The first 7 rows are patterns. Each new row is the sum of 2 different patterns, raised or lowered, with some noise. Before adding, each is slid sideways (what falls off one end comes back at the other) and multiplied by a number that may be negative. Names go in the order of the patterns.
Some rows, each with the names of its patterns after it:
.18  .01  .11  .13  -.07  -.33  .05  -.10  -.03  .35  -.04  -.18  -.06  .04  .09  -.06  -.36  -.17  .10  -.08  -.01  .05  .02  .14  .19  .06  -.02  -.10  .24  -.15  -.19  -.21  -.06  .03 | (4)
-.03  -.36  -.03  .07  .03  -.09  -.15  .12  -.01  .07  -.03  -.29  -.07  .08  -.09  .18  .00  .16  .09  -.06  .01  .19  -.26  .04  .02  .03  -.03  -.08  .13  -.32  -.35  -.10  .03  -.03 | (6)
.36  .08  .07  .00  .04  .03  .12  -.01  .36  .20  .07  -.02  -.10  -.36  .22  -.15  -.10  .04  -.19  .00  .10  -.36  -.02  -.19  -.01  .01  .35  .14  .02  .01  .18  .03  .36  .09 | (0)
-.03  .08  -.08  -.02  -.08  .01  -.15  .09  -.26  .10  .04  .04  .30  .03  -.04  .34  -.02  -.01  -.02  -.01  .01  .02  .03  -.18  -.17  .00  -.19  .00  -.01  .18  .12  .00  .02  -.09 | (1)
.07  -.15  -.16  .06  .05  .07  -.04  .01  .05  .10  -.08  -.34  .13  .04  -.10  .09  -.14  -.30  .00  -.17  -.12  -.11  .00  -.14  .04  .36  -.17  -.24  .18  -.21  -.12  -.16  .00  .10 | (2)
-.07  -.08  .07  .02  .19  -.14  -.15  -.07  .04  .03  .07  -.06  .06  .08  -.06  .06  -.17  .34  .01  -.07  .12  -.01  .02  .29  -.01  -.06  -.09  .09  .13  -.13  .24  .03  -.10  -.01 | (3)
-.09  .07  -.03  -.13  -.10  -.02  -.04  -.18  -.06  .01  .11  .15  -.03  -.26  .04  -.11  .35  -.02  -.05  -.04  -.36  .18  -.12  -.12  .09  -.03  .20  -.03  -.07  .03  .05  -.10  .03  -.08 | (5)

New rows. What belongs after each?
.20  .04  .25  .11  .03  -.21  .03  .04  .00  -.19  -.11  -.21  .13  -.27  .03  -.29  .03  .02  .03  .19  -.10  -.15  -.05  -.11  .05  -.04  .28  -.09  .10  .06  .05  .12  .08  .00 | (0) (5)
.07  .09  .10  .27  .22  -.15  .04  .26  .28  .18  .06  .26  .05  .25  .18  -.11  .35  .26  .04  .24  -.08  .03  .28  .08  .04  .06  .12  .11  .17  .42  .07  -.05  .45  -.23 | (2) (3)
.04  -.06  -.10  -.29  .24  -.18  .06  -.16  -.09  -.01  -.50  .01  -.28  -.19  .21  -.09  -.06  -.07  -.37  -.12  -.25  -.29  -.03  -.19  -.36  .18  -.20  -.24  -.24  -.12  -.08  -.39  .14  .23 | (6) (5)
.10  -.02  -.07  -.15  -.28  -.16  .14  -.09  -.24  -.19  .01  -.07  -.30  -.33  -.42  -.17  .23  -.20  -.16  -.51  -.31  -.17  -.28  .08  -.37  -.09  -.22  -.14  -.22  -.42  -.19  -.14  -.20  -.37 | (6) (5)
.02  -.04  .34  -.01  .01  .07  -.09  .12  .05  -.19  -.03  .18  .46  -.14  -.07  .27  -.21  .18  .43  .06  .30  .24  .13  .05  .06  .11  -.19  .28  .27  -.15  .21  .21  .19  .00 | (2) (3)
.12  .19  .22  .02  .17  .26  .11  .25  .14  -.17  .21  .11  .11  .36  .25  .18  .08  -.03  .11  .16  .14  .12  .03  .19  -.13  .09  .13  -.06  .16  .31  -.22  .10  .21  .13 | (2) (3)
-.33  -.46  -.47  -.06  -.51  -.14  -.16  -.17  .14  -.07  -.20  .08  -.30  -.07  -.35  -.36  -.36  -.25  -.17  -.25  -.37  -.14  -.31  -.27  -.45  -.03  -.17  -.25  .04  -.32  -.38  -.19  -.27  -.18 | (4) (1)
.29  .12  .05  .01  -.21  -.11  .41  -.09  -.14  .04  -.16  .23  .09  -.39  -.07  -.12  .06  -.12  .28  .04  .01  .19  .18  -.07  .35  -.07  .28  -.08  -.04  .03  -.01  -.14  .28  -.06 | (6) (0)
.21  -.28  .02  -.07  -.38  -.06  -.09  -.27  .25  -.13  .12  -.04  -.18  -.36  -.08  -.36  -.10  -.23  -.12  -.40  -.27  -.28  -.43  -.45  -.22  -.15  -.17  -.23  -.39  -.41  -.23  -.16  -.18  -.19 | (6) (0)
.18  .01  .29  .35  .62  .01  .35  .45  -.01  .19  .18  .19  .59  .24  .21  .25  .31  -.05  .08  .14  .33  .08  .28  -.10  -.03  -.13  .24  .16  .37  .22  .34  .21  .24  -.07 | (6) (0)
-.41  -.18  -.53  -.16  -.22  -.30  .07  -.37  -.11  -.19  -.17  -.33  -.16  -.33  -.25  -.33  -.60  -.22  -.25  -.54  -.20  -.31  -.21  -.18  -.18  -.27  -.25  .03  -.06  -.27  -.17  -.34  -.23  -.26 | (1) (5)
-.48  .03  -.20  -.14  -.23  -.49  -.40  -.24  -.57  -.34  -.21  -.03  -.28  -.19  -.26  -.49  -.11  -.01  -.20  -.13  -.31  -.20  -.13  -.21  -.32  -.21  -.19  -.25  -.32  -.29  -.35  -.21  -.25  -.07 | (4) (1)
-.38  .05  -.23  .28  -.05  -.27  -.46  -.44  -.07  -.29  .03  -.10  -.32  -.02  -.15  -.13  -.17  -.40  -.39  -.03  -.30  -.23  -.04  -.15  -.15  -.09  -.12  -.20  -.40  -.01  -.27  -.20  -.20  -.25 | (4) (5)
.03  -.37  -.09  -.18  -.13  .01  -.32  -.15  -.11  -.31  -.22  -.25  -.20  -.16  -.09  .23  -.36  -.40  -.06  -.22  -.20  -.19  -.18  -.03  -.03  -.26  -.21  -.22  .16  -.08  -.20  -.04  -.11  -.06 | (2) (3)
.16  .12  .03  .03  .09  .09  .03  -.08  .19  .07  -.12  .20  -.18  .15  .29  .07  .28  .02  .07  .44  -.05  .20  .05  .00  .05  .03  .03  -.05  -.07  .17  -.20  -.05  .01  .24 | (1) (3)
.09  .14  .24  -.14  .10  .43  .02  .30  -.02  .14  .30  .23  .53  -.06  .33  .18  -.23  .25  .09  .01  .32  .15  .18  .20  .00  .13  .28  .16  .10  .18  .16  .14  .14  .25 | (2) (5)
.01  -.07  -.06  -.15  .25  .02  -.05  .13  .00  .01  .18  -.31  .33  -.06  .01  .17  .30  .18  .33  .07  .15  .01  .40  .23  .20  .32  .15  -.02  .08  .02  .09  .10  .33  .36 | (0) (3)
.11  .03  -.24  -.05  .17  .00  .36  -.01  -.08  .07  .00  .37  .25  -.18  -.13  .17  .02  .31  .12  .02  .15  .28  .21  -.04  -.02  .22  -.07  .10  -.08  -.06  .15  .08  .05  .04 | (4) (6)
-.09  -.08  -.14  -.13  -.14  -.10  .01  .25  -.01  .08  -.15  -.22  -.57  -.12  -.25  -.23  -.04  -.24  -.23  -.01  -.37  -.09  -.28  .01  -.21  .34  -.15  -.17  -.17  -.32  -.16  .12  -.41  .10 | (0) (1)
.13  .11  .41  .15  .04  .35  .18  .40  .02  .11  .23  .07  .27  .22  -.01  .27  .06  .23  .13  .40  .21  -.14  .29  .24  -.05  .37  .16  .26  .06  .06  -.05  .34  .03  .16 | (1) (2)
.42  .09  .10  .27  .15  .17  .20  .40  .43  .19  .07  .14  .16  .46  .01  -.07  .09  .07  .23  -.01  .22  .11  .13  .38  .10  .01  .24  -.11  .08  -.09  .02  .06  .15  -.24 | (6) (1)
-.27  -.07  .22  -.16  -.05  -.05  -.11  .09  .11  -.03  -.08  .31  .01  -.13  .12  -.11  -.35  .29  .09  -.25  .01  .09  .16  -.18  .02  -.11  -.05  .05  -.19  -.18  -.09  -.05  .06  -.23 | (2) (3)
.11  .22  .30  .37  .28  .01  .14  .18  .30  .39  .15  .42  -.02  .30  .29  .11  .46  .19  .27  .46  .18  .39  .16  .23  .31  .34  .04  .35  .24  .35  .30  .15  .36  .15 | (6) (5)
-.03  -.19  .02  -.10  .07  -.08  .12  .04  .04  -.31  -.21  -.41  .08  -.28  -.28  -.01  -.50  -.38  -.12  -.42  -.17  -.31  -.38  -.15  .20  -.01  -.19  -.23  .11  -.10  .21  -.08  -.03  -.11 | (6) (0)
.24  -.05  .36  .21  .04  .46  .12  .37  .37  .12  .03  .02  .18  .28  -.06  .56  .26  .03  .04  -.08  -.29  .31  -.04  .13  -.02  -.22  .01  .18  -.21  .11  -.14  .10  .14  .30 | (0) (3)
.18  -.21  -.24  .01  -.18  -.27  -.06  -.19  -.08  -.11  -.42  -.24  -.05  -.31  -.06  -.13  -.10  -.08  -.06  -.19  -.38  .09  .01  -.20  .06  -.21  -.33  -.25  -.32  -.21  -.21  -.06  -.19  -.16 | (1) (2)
.28  .03  .09  .08  .18  -.06  .10  -.09  -.30  .05  .30  -.37  .28  .14  .20  .27  -.04  -.08  .41  .14  -.05  -.05  -.06  .05  .03  -.01  -.23  -.05  .31  -.27  -.02  .10  .07  .23 | (1) (2)
-.24  .02  -.15  -.03  -.13  -.16  -.36  -.11  -.38  -.09  -.05  .13  -.31  -.10  .04  -.43  -.29  -.22  -.17  .09  -.14  -.31  -.15  -.08  -.33  -.29  -.28  -.03  -.26  -.08  -.38  -.44  -.42  -.12 | (6) (0)
.16  .03  -.10  -.01  .17  -.17  .01  -.16  .13  .40  .16  .11  .17  -.02  .32  .38  .30  .29  .40  .22  .11  .19  .06  -.27  .31  .29  .12  .40  .22  .21  .00  -.27  .13  .12 | (0) (2)
-.14  .26  -.11  .03  .11  .46  .29  .21  .12  .34  .22  .41  .27  .33  .45  .21  .11  .28  .17  .25  .33  .44  .27  .14  .19  .16  -.24  .51  .04  .01  .17  -.08  .10  .28 | (0) (3)
-.21  -.43  -.07  -.10  -.35  -.38  -.48  -.62  -.26  -.37  -.64  -.20  -.47  -.29  -.01  -.61  -.39  -.22  -.36  -.33  -.06  -.22  -.30  -.31  -.16  -.45  -.16  -.24  -.19  -.27  -.29  -.17  -.20  -.31 | (0) (1)
.08  -.07  -.23  -.04  .12  -.23  .06  -.18  .05  .08  .22  .16  -.09  .28  .15  -.01  .36  .08  .30  .29  .06  -.02  -.02  .11  .20  -.09  .46  .18  .00  .00  -.10  -.31  .23  -.08 | (0) (3)
